There are 5 ways to turn a row about zero (a turn may also mirror it). The second row of each pair is the first, turned, with some noise. The first 45 pairs use one turn. New pairs use 2 turns, one after the other, and a turn may come again.
Some pairs, each with its turns in order after it:
29, -247, -193, -174, 13, 15, 147, 134
-129, 92, 208, -78, -14, 181, 115, 255	k_452

169, 273, -146, 295, 88, -11, -31, -394
-130, 67, -149, 65, -123, 570, 67, -113	k_149

38, 28, 358, -37, -213, 214, -157, 295
-150, -223, -119, -107, -341, 286, -28, -161	k_329

-173, 213, 302, -293, 344, -140, 209, -359
-61, 628, -10, -271, -68, 207, -181, 108	k_482

-324, -357, 204, -275, 268, 380, 363, 298
659, -195, -136, 366, 51, 343, -107, -195	k_252

57, -395, -282, -24, -242, 84, -53, -160
-81, 135, 86, -99, -163, 142, -357, 366	k_452

-375, -207, 319, -73, 322, -204, 298, 342
-347, 59, 368, -305, -377, -75, -342, 194	k_482

-145, -379, -105, -172, 171, 334, 123, 216
-262, 96, 1, -138, 277, 304, 390, -66	k_329

357, 194, -326, -365, -236, 257, -91, -352
-311, -102, -217, 247, -72, -516, -318, 213	k_252

28, 389, 149, -283, -357, 328, 263, 10
88, 291, -170, -178, -583, 2, 233, -39	k_329

-102, 56, 254, -126, -208, -352, -199, -36
-12, -56, -176, -208, -163, 271, 164, 322	k_482

-221, -151, 93, 85, 368, 240, 177, 326
-114, 410, 270, 158, 159, -12, 286, -145	k_452

-193, 14, 39, 352, 302, 153, 201, -120
229, 253, 247, 206, 14, -7, -45, -317	k_452

287, -328, 32, 50, -7, -181, 166, -79
63, -25, 62, 290, -253, 130, 50, 296	k_452

26, -163, -226, 223, -115, 89, 51, 326
-100, 131, 84, 294, 70, -235, 212, -176	k_149

-146, -395, 310, 148, -48, -265, 314, -263
-379, -114, 68, -473, 355, -9, -95, -182	k_149

-264, 291, 113, 40, 288, 174, -26, 114
-72, -161, 125, 135, -161, 57, 272, 352	k_329

-390, 281, -167, -83, -388, 27, 88, -337
-17, -447, 355, -108, -195, 251, 287, 110	k_149

-3, -18, -362, -171, -287, -382, -236, -85
417, -214, 284, 77, 69, 145, 21, -328	k_149

327, -331, -10, 182, 373, 101, 343, -312
-243, 426, 134, 39, 220, -527, 158, -124	k_482

-224, 84, 101, -274, -72, 205, -266, -33
199, -312, -45, 46, -20, -69, -26, 338	k_149

-185, 43, -217, -59, -358, 285, 248, 249
150, -231, 146, 172, -360, 98, 4, -434	k_482

-49, 312, 386, 95, 331, 332, -168, -78
-119, -3, -506, -35, -197, 89, 9, 427	k_149

212, -283, 37, -306, -162, -120, 153, -227
81, -102, -121, 131, 39, 236, -47, 483	k_452

126, -179, 62, -34, -377, -49, 303, -367
0, -3, -253, -287, -301, -55, -405, 75	k_252

-205, -5, -275, -175, 24, 272, -126, 86
177, -270, 83, 264, 84, -198, 62, 149	k_252

-196, 59, 50, 39, 217, 370, -280, 351
-223, 400, -13, -178, 149, -338, 161, -214	k_452

-295, -207, 47, 23, -305, -213, -297, 62
-407, 33, -289, -15, -108, 131, -238, -77	k_452

-30, 253, 61, -183, -129, 138, -338, -328
-216, -81, 57, -23, 371, -287, -246, 147	k_252

47, 339, -32, -199, -199, -111, -116, -344
299, 256, 46, 257, -306, -124, -114, -48	k_329

119, -24, -279, 35, -120, 214, -103, 23
-38, 74, 155, -240, -104, -180, -151, 147	k_452

293, 299, -234, 199, -74, 254, 193, -331
442, 250, 152, -344, -105, -99, -52, 245	k_329

397, -207, -239, -120, -363, 138, -193, 290
-174, 236, 83, -336, -47, 273, -338, -334	k_329

380, -389, -358, 168, -125, -243, -323, -208
181, 114, 184, -43, 458, 74, -576, -244	k_329

-148, 213, 346, 324, 25, -132, 97, 205
221, 10, 334, 12, -225, -11, -112, 388	k_482

-341, -266, 185, 213, 49, -352, -285, -281
159, 38, 360, -544, 168, -72, -23, -249	k_252

10, -336, 24, 387, 105, 21, -188, 361
-12, -297, 149, -101, -89, 270, 393, -237	k_252

386, 389, 64, -59, -4, 168, -90, -76
248, 202, -267, 411, 118, 41, -46, 90	k_482

272, 27, -208, 17, -113, 325, 74, -33
-169, -226, -319, 173, -140, -116, 37, 124	k_252

210, 295, 319, -48, -184, -370, -48, 269
-411, 350, 234, 57, 18, 393, -93, 54	k_252

-17, -82, -64, -87, 188, -42, -258, -277
77, -169, -124, 80, 101, 209, -257, -6	k_149

339, -303, 34, -379, -204, -293, -299, 301
-313, 37, 105, 44, 2, 54, -317, -648	k_329

-162, 210, 374, -366, 224, -310, -268, -266
318, -339, -295, -447, -127, 114, -319, 110	k_149

-326, -263, -376, 96, -44, -362, -34, -323
-203, -102, 235, -425, 251, 206, 375, -169	k_482

246, -322, 375, -297, -144, -70, -79, 169
-239, -119, -429, -38, -333, -212, -2, 205	k_482

New pairs, each followed by its turns in order:
1, 321, 107, 393, 308, 302, -160, -7
292, 352, -486, 9, 7, 56, -106, -131	k_482 k_149

106, -243, -73, 38, 329, 141, -363, 238
102, 3, 386, -32, 35, -181, 186, -370	k_482 k_252

27, -377, -291, -326, -114, -351, -18, -313
-273, 251, 93, -276, -170, 551, 47, -11	k_452 k_329

65, 192, 315, 230, 204, 305, -3, -317
279, -246, 115, 362, -39, -42, 232, 340	k_149 k_252

-339, -177, 229, -103, 2, -208, -326, -49
189, -30, 153, 1, 295, 223, -56, -363	k_452 k_482

101, -51, -79, -389, -277, -382, -42, -227
225, -184, -220, -188, -24, 370, 72, 360	k_252 k_482

187, 245, 324, -333, 226, -16, -13, -60
-34, 39, -160, -420, -221, 190, -314, 1	k_329 k_252

387, 316, 67, -92, -374, -239, 83, -41
169, 185, -37, 279, -200, -68, -489, -223	k_329 k_329

-362, 36, 8, -290, -120, -269, 74, 65
-286, -13, -316, -190, -182, -79, 238, 116	k_149 k_482

4, -27, -123, -316, -52, 315, 287, 255
-166, 187, 101, -48, -225, -74, -443, 175	k_452 k_482

153, -239, 285, 208, -363, 100, -118, 173
-334, 26, -33, 7, -263, 124, -115, -449	k_452 k_452

108, 149, 59, 301, -371, 116, -353, 214
177, -463, 46, -146, 112, -34, 9, -394	k_452 k_149

-313, 207, 134, 275, 225, -133, 136, 303
25, -300, 484, -95, 7, 101, 102, -248	k_149 k_149

23, -331, -141, 76, 108, -48, -268, -46
30, 216, -65, -34, -25, 341, 212, 15	k_482 k_452

-193, 116, 37, -139, -55, -79, 278, 278
-15, 279, -151, 134, -27, -7, 286, 183	k_252 k_149

274, 103, -290, -266, 67, -354, -345, -141
117, 110, 228, -330, -104, 360, 167, 386	k_252 k_482

-369, 212, -148, 350, 386, -153, 188, 80
-643, -264, -66, -66, 147, -193, 12, 44	k_329 k_329

-358, 159, -194, -311, 327, -357, -208, -175
244, -272, -31, 455, 507, -181, -66, 21	k_482 k_252

190, -160, 334, -241, 40, -215, 387, 74
-206, 219, -384, 138, -274, -61, -171, 258	k_482 k_329

53, -55, -48, 183, -98, -207, -149, -262
43, -153, 272, 4, 78, 81, -254, -26	k_329 k_329

-174, -93, 168, -73, -188, 89, -210, -346
164, -9, 46, 288, 265, -223, 144, -131	k_329 k_482

198, 226, 51, 242, 104, -52, 73, 394
87, 156, 112, 252, 8, 357, 269, -85	k_149 k_482

-364, -60, -280, 246, -222, -294, 46, 238
221, 50, -366, 318, -60, 404, 208, 49	k_452 k_329

13, 182, 313, 233, 236, 365, 109, 266
253, -187, -403, 208, -28, -142, 333, -21	k_252 k_252

-310, 160, 43, -377, 289, 40, 126, 336
-286, -23, 486, -135, -317, 107, -193, 34	k_149 k_252

-389, 360, 298, -386, -385, 160, -393, -98
-219, 508, -376, 105, -166, -245, 489, -225	k_252 k_452

-25, 374, 63, 25, 254, 78, 285, -250
-174, 322, -198, 169, 214, -332, 124, 115	k_452 k_482

229, 181, 245, 283, 369, 14, 288, -294
0, 163, 35, 336, 133, -300, 384, 273	k_452 k_482

-366, -378, -265, 343, -258, 332, -178, 42
-166, -42, -173, -258, 275, 23, 98, -662	k_252 k_329

-305, 243, -121, -286, 285, 308, 372, 183
558, 46, -404, -167, 219, 77, 103, 194	k_482 k_482

76, 312, 77, 55, 139, -251, 276, 102
-98, 229, 66, -81, -95, -366, 262, -71	k_452 k_482

62, -233, -307, -29, -389, 36, -124, -154
196, 223, -96, -130, 368, -143, 260, -48	k_482 k_329

138, 303, 205, 94, -397, 358, -207, -28
118, 102, 198, -498, 106, -103, -373, -130	k_482 k_329

-329, -167, 348, -292, -151, 339, -241, -14
-104, -66, -266, -194, 331, -450, -137, 186	k_252 k_482

286, 340, 47, 343, 365, 108, 318, -40
78, -89, 55, 96, 143, -147, -20, 716	k_149 k_252

-205, -322, 138, 330, -24, -10, 342, -302
265, -378, 65, -89, -139, 328, -240, 290	k_452 k_329

-255, 303, 15, -279, 132, 79, -378, 243
-278, -144, -101, -71, 117, -169, 529, 157	k_329 k_149

-58, -138, -86, -358, -335, -108, -261, -154
-163, -83, 481, 282, -27, 41, -177, 125	k_482 k_149

-94, -394, -318, -307, -1, -391, 93, -301
2, -563, -470, 113, -164, -22, -133, 109	k_252 k_452

-287, -33, -124, -37, -332, 79, -37, 105
-321, 51, -57, 191, -25, -159, 173, 200	k_252 k_452

-357, 181, -327, -332, -132, -286, -330, -203
-92, -115, -339, -67, -38, -602, 351, -16	k_149 k_482

171, -210, 395, 355, 179, 226, 201, -247
150, -379, 90, -231, -71, -182, -445, 246	k_452 k_329

227, -20, 176, -262, 113, -365, 138, -108
122, 116, 274, 238, -272, 172, -13, -267	k_149 k_329

312, -238, 147, -392, 24, -261, -321, 360
428, 366, -252, 36, -31, 352, -245, -233	k_149 k_149

274, -12, 250, 121, -235, -233, 184, 258
43, -305, 306, 117, -336, -53, 180, 64	k_482 k_482

-219, 23, -62, 344, -40, 31, -38, 347
224, 254, -37, -307, -297, -58, 63, 106	k_149 k_252

-86, -193, -72, -47, -392, -308, 161, -335
94, -152, 319, 75, 448, 228, -74, 124	k_482 k_452

384, -114, 171, -184, -119, -198, -210, -10
-136, -84, -56, -360, 134, -298, -241, -131	k_329 k_252

24, -300, -120, -294, -353, 137, -191, 216
-108, -195, 418, 177, 334, 88, -103, -155	k_482 k_149

-387, 266, 325, 126, 384, 146, -19, 251
-257, -437, 164, -25, -65, 353, 299, -273	k_149 k_482

-376, 207, 102, 188, -155, 222, 155, -101
-13, -185, -377, -8, 79, 295, -286, 30	k_452 k_149

-127, 121, 212, 94, 322, -150, 395, -165
209, -139, 331, 95, 74, -208, -345, 245	k_149 k_252

9, -158, 302, 239, 234, -252, 236, -173
276, 27, 191, 157, 221, -391, -149, 85	k_149 k_252

-98, -147, -154, 284, -361, 55, 286, 180
79, 43, 266, 405, 3, -304, 74, 147	k_329 k_252

-105, 235, 372, 295, 241, 234, -330, 261
496, 290, -346, 152, 199, -181, -71, -174	k_482 k_149

-52, -160, -96, 56, 156, 124, -237, 101
-19, -177, 18, -15, 55, 221, 232, 83	k_329 k_329

35, 143, -184, -98, 393, -71, 25, 378
-76, -384, -132, -93, -277, -59, -333, -82	k_149 k_452

-138, 35, 35, -244, -59, 50, -31, -394
-5, -6, -276, -139, -304, 27, 211, -27	k_252 k_452

271, 7, 352, 256, -301, 355, 232, -103
-55, -378, -92, -65, 204, 2, -217, -581	k_252 k_482

293, -320, -263, 89, -349, -47, 214, 306
106, 177, 237, 274, 318, -457, -223, 56	k_329 k_252

